The rows of a group lie close to one hidden flat surface of 8 dimensions, which passes through zero. Surfaces can cross.
Known rows, each followed by its group:
[ 10.5   8.3  12.7  -4.8  -5.6   2.8   4.8   8.6 -64.3   7.5  18.7   2.7
 -31.1 -23.2 -34.6 -20.3  10.2  -2.1 -57.6 -44.5  15.6]
(3)
[ -4.5   1.1  -8.6  -6.2  -9.3   6.9   9.3   3.8  12.3  12.7   0.4  -8.9
   4.4 -14.3   9.6  -8.1  -2.2  25.1  24.5  -2.8   0.6]
(3)
[ -4.8  -3.2  12.6  17.0  -5.0   6.3   8.6   4.0 -10.4  -7.2   7.8 -29.3
  -5.5 -10.6  -3.8 -20.2  -4.3  15.5  -7.7 -10.5   4.9]
(0)
[ 13.9 -31.0  -8.4  -4.5  -7.9  26.9 -21.9  -4.7   2.9   7.8 -11.6 -10.0
   2.4 -11.1  10.2  11.0  -8.0  19.9  37.8 -34.5 -10.4]
(4)
[ -8.8  -5.1   1.1   8.8   4.3  -3.8  -1.4 -10.9  -1.9  11.8  13.2  -4.5
  -4.0   3.1  -1.0 -11.6  -0.3   0.8  -6.3   1.8   5.1]
(4)
[-31.6   3.1 -13.3  -4.6   7.2 -17.4  11.6  -3.1  16.8   9.4  16.1 -13.2
   4.5 -13.1   3.4 -19.2  -5.1  17.2  -4.7  16.2  19.8]
(4)
[-11.9   3.8 -33.0  18.6  28.2 -15.4   4.2 -19.7 -12.3  17.6  14.0  -9.8
   2.9 -23.5 -12.8  -7.8 -14.2  21.1  -2.3   3.4   8.6]
(0)
[-11.1 -11.0   0.8  23.9  -5.6  -4.3   6.8  -7.6  36.2   8.7  -8.3  -2.5
  -2.5  17.7 -14.6 -28.9  14.6   1.9  13.8  12.2   0.5]
(3)
[  5.2  -2.3   3.6  12.8   8.2   2.7   1.2   0.0  -2.3   3.2   7.4  -8.4
   2.2   7.6  -8.3  -0.8  -1.9  -2.6  -5.7 -11.2  -3.1]
(2)
[-14.2  -9.0  16.3  -4.3  -7.7 -12.4  -3.7  11.6   8.3  -3.0  -9.1   3.6
  -9.2   7.3 -13.4 -20.0  15.2 -15.5 -32.5 -12.5   7.4]
(1)
[ -3.8  -0.4  -6.6  19.2  16.0 -10.2  11.6  -2.0  18.7 -17.9 -10.4  -2.7
   4.6  14.6   0.0  10.6  -5.5 -13.7  -3.8  14.7 -10.1]
(0)
[-18.0   1.4  -6.0   2.4  20.8 -13.4   5.9  -4.1   5.7   0.1  32.4   2.1
   4.3  17.0 -15.6  -1.6   6.7 -12.8 -21.0  18.0  19.9]
(2)
[ -7.8  10.5 -16.5 -14.3  -7.4  -1.8  17.5   9.0   6.6  24.3   3.3   3.4
  -1.0 -22.0  -9.4 -17.1   4.5  24.8   7.7 -11.2  10.0]
(3)
[ 11.9   7.7   4.4  -4.6  -6.0   9.1   4.5   7.8 -31.7 -23.8  -1.0  -5.6
  -8.3 -16.3   9.1  14.6  -8.7   2.0  -4.9  -0.3  -0.8]
(3)
[-16.1   8.0 -19.1  -3.8  25.2 -25.3 -17.5  -6.5   7.1   6.8  -0.6   2.7
  21.4 -13.0 -11.6  -0.2  -6.1   3.0  -8.3  10.8   9.4]
(1)
[-13.1 -19.9 -14.5   5.0  13.6  -2.4   2.6  -8.1  49.4   1.4   1.6  -9.8
  12.1  19.0   4.6   4.4  -4.0   0.1  21.4   4.7  -2.1]
(0)
[  8.1  -6.7 -32.6  -6.0   5.8   2.4   7.5 -18.1 -12.4  21.4   1.7  35.5
 -24.3  -1.6 -25.9   5.4  12.1  -4.8   1.1  -7.9   2.6]
(1)
[ -8.6   4.2  -0.1  12.8  -1.1  -6.3   9.8  -3.5  15.1  -5.6  -2.5  -1.8
   0.4   4.9  -0.8 -12.4   4.0   1.3   6.9  21.7   2.4]
(3)
[ -0.3  10.7 -34.5   2.5  18.2 -22.3   3.9 -16.8  54.6  34.2 -29.9  56.4
  13.8  33.9   1.0  21.1   9.3 -24.5  30.4  34.2 -27.7]
(3)
[-21.4   4.7  21.5 -16.4   0.4 -15.8  -0.3  23.9  17.6  -8.9  17.3 -16.7
  11.8   3.9 -19.4 -22.7  11.2  -7.2 -41.9 -13.2  25.6]
(3)
[ -7.9  39.2   4.9 -26.1 -18.0 -22.7   5.4   6.4  15.2  10.3 -30.5  15.3
   8.1 -18.5  29.7  -9.2  -4.6   8.3   5.7  32.1  -8.0]
(2)
[ -0.4 -12.9  -2.0  42.7  17.9 -13.2   0.4  -4.6 -10.1 -20.2 -12.5 -14.1
  -8.7   1.9 -31.5 -13.2  -2.2 -12.3 -30.2  -9.1  -1.4]
(0)
[  9.0  -4.3 -18.4 -32.2  -9.7   7.6  16.2 -30.0  10.6  35.7   9.6  21.2
 -29.1   5.7  16.5   1.7  -2.8   8.1  19.7  -7.2  -8.1]
(4)
[  8.4 -17.5  -1.7   5.1  -3.6  11.0 -11.9  -6.6  -4.0   6.6  -3.3  -2.5
  -3.8   2.6  -2.3   0.1   0.3   1.2   8.9 -18.1  -7.3]
(1)
[  5.9   2.9  19.1  13.4  -1.8   2.7  -6.0   0.9  -5.2  -7.4  -0.5 -14.1
   5.0   6.6  14.2   1.0  -8.1  -4.3  -2.1   3.1  -9.5]
(1)
[  4.7  17.2  10.1  -8.9  -9.1  -0.4  11.2  17.9  11.1 -21.5 -19.0   2.7
   6.7   2.0  21.8  15.2  -3.0  -6.7   5.8  14.7 -10.8]
(2)
[  4.8   9.6  -4.9   1.5  -4.8   7.5  13.1   4.5  -6.4 -10.4   3.5  -4.1
  -2.8 -10.2   0.6   0.6  -1.6  10.8   8.3   7.6   3.8]
(1)
[  4.6  18.7 -14.9   6.1  19.5   1.4  11.7   5.5  -1.6  16.5  18.2 -14.7
  19.9 -11.6   0.7   7.7 -15.9  18.5   7.2  -9.3  -2.6]
(2)
[  7.6 -17.0  12.0  31.5  -3.4  19.2  -0.4 -16.3 -32.3   9.5  25.2 -30.2
 -19.4  -6.8 -24.0 -36.0   1.4  22.7  -4.7 -21.8  12.4]
(1)
[ 12.6 -17.5   4.5  16.2  -4.7   8.2  -4.0 -12.5 -13.8  -3.6 -13.4   7.7
 -19.2  11.5   3.3   4.5  -0.7 -12.5   0.1  -9.3 -15.1]
(4)
[ 19.9  -7.6   6.7  25.4   8.0   8.9  -1.0 -14.0 -26.7  -4.8   5.0  15.3
 -18.4  27.6  -4.3  17.2   1.2 -29.6 -11.6   0.7 -15.1]
(2)
[-15.3   8.2 -13.1  -5.4   3.4 -12.3  10.7   2.7  24.1  21.5   2.6   9.2
   3.2  -1.2 -17.3 -19.7  11.0   6.6  -2.0   4.1  12.9]
(3)
[ -5.0  17.1  -5.6  -3.6  -2.1   0.9  13.1  11.1 -15.2  -6.0   4.9 -19.2
   6.8 -30.9  10.0  -3.8 -12.1  26.5   4.2   2.7   7.9]
(0)
[  9.1  -3.0  16.7  -0.2 -10.5  12.7 -13.1  -1.7 -25.7  15.0   8.6  -8.2
  -3.6  -4.6   8.6  -5.4  -3.2   8.1  -2.5 -20.2  -3.8]
(0)
[ -9.6  31.3  -7.1 -15.5  15.3  -9.3  -1.0   4.5  -0.7  27.4  31.5  -6.6
  31.8 -16.5  -0.5  -4.4  -8.6  20.4   4.3  10.4  16.4]
(4)
[ -3.1  -6.9  -1.7  46.1  19.3  -4.9   9.0  -3.0 -14.7 -18.3  -3.1 -38.7
   1.0 -16.0 -12.2 -14.0 -17.9  14.3 -16.0  -9.4  -1.9]
(0)
[ 15.6  14.5  -3.1 -24.1  -6.6  10.0   7.2  -3.2   5.2  12.1   1.0  14.8
   2.1   5.9  24.9  20.0  -5.3  -0.7  19.7   3.4 -14.5]
(4)
[ -9.0 -20.0  -9.0   0.2  11.3  -3.8 -19.2 -24.6   1.1  24.1  18.8   9.3
  -2.1  12.8  -8.5  -1.4   3.2  -7.3  -1.8  -3.0   6.4]
(2)
[-11.6 -13.3   7.3  -4.0 -16.9   3.9   6.8  22.7   5.8 -26.8  -6.8 -22.8
  -6.5 -23.0 -24.1 -29.0  12.1  18.4  -5.6 -14.9  24.3]
(2)
[ -1.6  -0.6 -11.1  31.5  20.7   0.7 -21.6  -6.1 -35.0   5.6   6.0 -12.7
  20.8 -19.1   0.1   8.2 -16.1  13.7   8.2   0.9  -1.1]
(4)
[ -4.1   9.2   9.2 -11.8 -23.2 -12.7  -3.4   3.6   2.5  -6.4 -33.8  14.5
 -11.1 -14.5   6.3 -15.4   8.1  -2.1  -4.8  15.5  -0.6]
(2)
[ -2.5  19.6 -23.0 -23.1  -3.0 -16.2  23.4   7.0   4.1 -13.6 -14.4  25.1
 -14.5 -17.5 -25.4  -0.7  12.1  -2.3 -14.2  15.3  15.7]
(4)
[ -9.7  -0.5 -13.8  29.7  19.1 -17.0  16.2  -2.4  -3.3 -21.0  -6.2 -11.5
  -6.1 -10.5 -25.8 -13.5  -3.2   1.7 -21.2   7.5   9.1]
(0)
[  1.1   9.7  -1.6   1.4   1.3  18.9  23.1   2.1  18.6  -5.6  38.2 -29.7
  15.0   4.5   4.3  -5.9  -5.0  27.8  31.2  15.8  13.0]
(1)
[-22.5  18.2 -33.0 -31.1   4.2 -20.0  26.2   7.6  17.4  11.1  10.0  29.1
  -4.7 -13.6 -22.4  -4.6  15.0   4.2 -11.7  16.1  25.5]
(1)

New rows, each followed by its group:
[-11.6   2.3  16.8 -20.7   3.9  -6.1 -10.6  10.4  12.7  16.1  22.4 -12.5
  15.6   7.0   2.3  -6.4   0.5  -1.2 -20.7 -18.5   9.4]
(3)
[ -2.4   9.5   7.6  12.2  10.5  -7.6  -8.8   0.7  -5.6  -9.4   1.7 -18.8
  15.4  -6.9   6.4  -3.4 -11.2   4.3  -5.2  10.5   1.7]
(1)
[  1.5 -10.6 -20.0  -2.7  13.1  -4.4 -19.4 -10.6  -9.7  -5.8  -3.6   3.7
   5.8 -14.0  -7.9  15.7  -6.9   2.0   6.4  -4.3   5.0]
(3)
[  1.7   2.3 -19.8 -11.3  -3.2   0.5   9.9   8.1   1.0 -21.3 -24.8   9.5
  -1.8 -18.6   5.7  17.8  -3.6   5.6  13.3   7.8  -1.6]
(4)
[ -4.7 -22.7  -1.2   2.4   4.6   7.5 -14.6 -18.2  -3.5  19.5  26.2  -5.7
  -4.1  10.2  -2.9  -6.8   0.8   2.5   5.6 -10.6   6.9]
(2)
[  7.6   5.1 -12.1  -1.2  10.0  -8.1 -11.0 -25.5 -13.3  22.8  -0.9  29.5
  -6.0  12.0  12.9  17.4  -2.9 -16.8   2.9  17.2 -15.7]
(2)
[ 11.8   4.0  -9.5  -2.6  -8.9   9.8  10.8 -17.3 -41.1  32.4   7.9  18.7
 -29.2 -12.3  13.0  -0.4  -5.1   8.1   3.9  -7.3 -10.4]
(1)
[ -6.4 -12.8 -27.3  -2.2   6.4  -3.6   6.8  -3.5  22.9  -8.8 -11.8   8.1
  -0.9  -3.7 -10.0   6.2   2.3   4.0  16.2   6.0   4.4]
(0)
[ -4.5   1.2  12.6 -18.4 -14.3  -0.9  -6.2 -10.1   7.6  -0.8  -1.5  17.9
  -6.3  17.7  37.7  14.4   1.7 -17.2  12.7  29.8  -6.4]
(2)
[ 12.4   1.1  -8.5   0.4  13.9  -6.8 -13.4 -12.1 -15.2   8.6  -7.8  32.4
  -5.8  13.6  -7.4  23.2   0.2 -28.5 -16.9  -4.1 -13.0]
(3)
[-14.0   4.2   1.3   7.5   1.9 -19.5  -0.5  -4.1  -6.3   2.6   1.2   6.3
 -12.3  -5.5 -31.7 -27.5  13.3  -5.1 -28.5   5.4  18.0]
(2)
[ -2.4  -9.1  -1.9   1.2  -1.5   4.5  -7.1  -0.4  -3.0  -7.2   0.7 -13.3
   0.8 -11.7  -3.3  -2.3  -3.0  11.8   6.1  -6.5   7.8]
(3)
[ 20.4 -10.9 -15.6  -0.1  -8.9  27.2   5.3   1.6 -21.7 -13.5 -11.0  -5.3
  -7.6 -18.5  13.2  23.8 -10.5  17.3  30.4 -14.3 -11.2]
(2)
[ -1.5 -22.1  -4.4  11.7  -0.7   8.1 -10.2 -12.2  19.3  13.0  -2.8  -6.9
   2.9   5.2  -1.5 -11.3   0.8  10.5  25.5  -5.1  -5.2]
(3)
[-15.9  -7.8 -28.0  30.7  24.3 -14.1  21.3  -6.8   9.3 -16.1  -0.2 -23.1
  -0.4 -17.4 -24.7 -15.4 -10.0  18.8  -5.7   6.3  13.1]
(0)
[-21.0  -9.2  -4.3  11.3   1.2   4.9  -0.4  11.6   3.4 -10.2   3.7 -36.9
  18.9 -25.2  31.5   3.0 -20.0  30.9  25.9   8.5   4.7]
(4)
[ -1.1  31.4   2.1 -32.8   0.3  -7.8   6.4  19.8  21.8   2.2  10.6   5.2
  27.0  -3.3  -1.6   3.8   3.2   2.4   0.6   9.5   9.6]
(4)
[ 13.9 -31.1  13.6  -1.4 -10.6  27.5 -28.3   9.0  15.4  -4.9 -15.1 -20.0
  18.2  10.2  22.5  18.4  -7.6   4.8  34.2 -31.3 -18.9]
(4)
[-13.3   8.0 -15.2  -1.2  10.7 -18.8   3.5  -1.7  12.5   9.1   2.9  12.8
   2.3  -1.7 -21.6 -10.3   8.9  -2.9 -11.2   9.9  12.5]
(3)
[  8.5  -2.2  28.2   3.4  -8.0   4.5   0.0  12.4   4.4 -20.7  -9.4   1.1
  -4.0  24.0   3.7   5.2   7.7 -26.9 -15.6  -2.7 -11.5]
(3)
[ -7.5   8.3  -8.7  -6.3   0.3  -6.8  18.1 -16.5  -1.9  17.7  13.0   7.9
 -16.4   1.8  13.0  -4.9  -3.2   2.2  -2.6  16.5   0.0]
(4)
[  6.2  -1.7  -0.6  -9.1  -7.6   3.6   3.4  13.2   7.4   7.0 -17.1  15.6
  -5.0   1.2  -8.5   2.0  10.3  -5.1  -3.0 -19.4  -6.6]
(3)
[  2.1 -20.8   9.9   8.7  -7.7  12.0  -8.7   1.8   3.4  -7.4  -8.9 -12.9
  -2.6   6.8  12.4   1.9  -2.9   0.1  12.2 -14.2 -10.8]
(4)
[ 21.9  -9.0  15.8  -9.9 -14.3  17.0   2.8 -22.2   3.4  27.8   8.1  14.2
 -23.2  32.7  17.1   1.1   2.3 -13.4   6.5 -15.4 -22.7]
(4)
[  8.4   9.7  18.2   7.8  -9.1   1.6  12.2   7.6 -20.5 -18.1  -3.3   0.6
 -14.7   3.7   1.0  -0.6   3.5 -13.2 -20.3   5.4  -4.0]
(3)
[ 14.2 -11.1   6.9  -5.6  -5.8  11.5 -20.6  14.3  -2.8 -18.6 -30.4  -1.5
   9.9  -4.8   9.7  22.5  -6.3  -6.3   8.6 -22.3 -15.3]
(0)
[ -5.0  -9.3  43.8  -5.4 -31.5  18.4   9.9  20.1  12.7 -32.2   7.9 -24.8
  -7.7  21.0  31.8  -7.5   7.1  -8.3   2.8  10.2   2.2]
(2)
[ -9.9   4.6 -21.3 -22.9 -21.3  -3.1  47.8  -6.5   0.7  -4.3  -4.1   7.9
 -43.5 -26.5   0.0 -20.7   3.2  20.6   0.1  11.0  14.8]
(4)
[ 17.5   4.0  29.7 -25.0 -21.4   5.2   8.5  17.7  31.0 -18.0 -16.9  16.2
  -9.6  34.9  -6.2   3.4  20.8 -31.4 -13.6  -6.8  -9.3]
(4)
[ -4.3   2.7 -12.5  15.8  10.6  -8.7   1.2 -15.7 -22.9  -2.9   8.8   1.7
 -10.3 -14.5 -16.6  -9.4  -2.1   6.3  -7.9  15.9  13.2]
(3)
[ -9.2  -3.5  -2.9  -0.6  -5.9  -0.9  15.2   2.8   8.4 -13.8  -6.8  -7.2
  -5.9  -3.9  24.4   5.1  -8.0   5.0  11.9  12.9  -4.9]
(4)
[ 19.1  13.6  -0.9 -16.9  -3.6  10.7  -8.2  12.3  -1.4  -1.0  -6.8   5.9
  18.4  -3.3  10.1  22.1  -3.9   5.0  20.4  -6.0  -9.7]
(4)
[ 13.4  35.0 -15.3 -21.6  -4.1  -1.3  11.7  18.0 -20.1 -11.4  -7.1  17.3
   4.3 -30.4 -26.9   4.4   6.8  10.3  -4.3   4.1  14.9]
(4)
[-13.3   5.0  -3.6  23.0  23.7 -33.9  -9.2   0.5  -4.5 -15.3  -7.5  18.9
   1.2  10.5 -44.8 -10.6  16.4 -31.2 -47.8  16.5  15.5]
(4)
[-10.5 -16.5 -22.5  -4.5  -5.9   3.5  18.0 -21.9   1.2  11.0  -2.2  -0.2
 -27.5 -11.4  26.9  -1.4 -11.8  17.2  21.0   4.5  -5.8]
(4)
[ 16.8  19.9  -1.2 -28.6 -14.6  10.3  15.1  23.3   8.7  -1.8 -26.1  22.5
   4.6   3.3  28.3  34.4  -3.0  -8.6  16.2  -4.5 -25.5]
(3)
[ 30.0  51.3  -6.0 -27.1  -9.8  13.6  17.3  12.0 -30.2   3.8   2.9  20.5
   5.0 -21.0   6.7  21.1  -3.1  11.4  13.8   8.5  -5.8]
(4)
[ 26.5  12.2 -15.0 -22.6 -24.6  27.3  15.6  12.6 -27.1 -14.5 -19.9   5.9
 -13.1 -36.4   7.3  17.5  -4.2  26.7  32.5 -12.5  -5.4]
(4)
[-19.5  -1.9 -15.1   9.2  13.9 -11.7   2.7 -12.7  -6.5  13.6  15.6  -7.4
  -0.2 -13.9   6.2  -9.7 -10.6  13.7  -1.1  11.1   9.1]
(4)
[  3.7 -14.0   8.9  -4.9 -13.3   5.1   8.9  -6.3  14.5  -1.2  -7.2   4.2
 -20.5  16.6   7.5  -3.0   5.1 -10.3  -2.0  -6.4  -8.8]
(4)
[-14.1  -6.7   6.0  -1.3  -3.5  -5.8  11.4  17.7  34.1 -22.7   5.6  -7.9
   0.6  11.0 -33.8 -20.7  20.4  -6.5 -14.9   0.6  22.3]
(1)
[  2.2  -8.5  -0.5   7.1   2.9   1.5  -0.1 -13.2  -6.3   8.5   2.4   5.6
 -12.2   6.5   0.3  -1.3   1.0  -3.1  -3.3  -2.0  -7.2]
(4)
[ -4.5   2.9  16.6   2.4  13.9  -7.2 -13.9 -13.6 -19.3  15.6  34.9 -10.2
   3.2  11.4  -0.5  -4.3  -7.6 -11.1 -30.3  -4.5   7.9]
(3)
[  8.9 -12.2   7.1  19.5 -12.4  13.0   4.4 -10.9  -6.4  26.5   0.9   0.5
 -18.2   9.4  -9.5 -24.2   9.5   5.0   5.1 -18.8  -8.2]
(3)
[  0.9  24.2  -3.8 -18.9 -18.6 -18.7  -3.9  -4.0   0.5   5.6 -45.1  30.2
  -5.9 -17.7  20.1   0.2  -0.1  -1.9   8.3  25.3 -14.0]
(2)
[ 15.0 -13.3   4.1  -5.7 -22.1  20.0  15.1 -17.2 -12.8  16.6   6.9  -2.3
 -35.3  -0.2   5.4 -16.5   2.6  11.8   7.1 -21.1  -4.4]
(4)
[  2.2   8.2 -27.3 -12.4   4.4  -2.8   9.3 -11.7 -11.1  19.4   4.5  25.7
 -12.1  -8.5  -6.7  10.1   2.2   2.0   2.9   4.7   1.7]
(1)
[-13.5 -44.5  -3.6  16.9  -4.9  -4.7  -6.7  -0.9  16.5 -26.7 -29.2  -2.2
 -20.7   5.3 -18.5 -10.5   9.8 -12.6  -7.9 -14.0   3.4]
(4)
[ 10.1 -32.7  -9.6  22.6  16.8  14.1  -0.1  13.4  -2.7 -32.9  -1.8  -9.8
  -2.4   9.8 -46.0  11.4   9.6 -11.5 -12.0 -35.0   6.4]
(2)
[-10.9   3.4   5.2  -9.0   1.4  -7.0  -2.4  21.7  32.4 -27.9  -9.9 -21.4
  29.0  -5.3   5.6   5.9  -5.1   5.1   7.1  11.3   7.8]
(1)
[  4.9  10.0 -23.2   6.2  14.6   0.1  16.1  -1.0 -22.4 -12.5   6.4  11.5
  -5.4  -9.9 -11.4  19.0  -2.0  -1.3  -4.4  11.8   4.8]
(2)
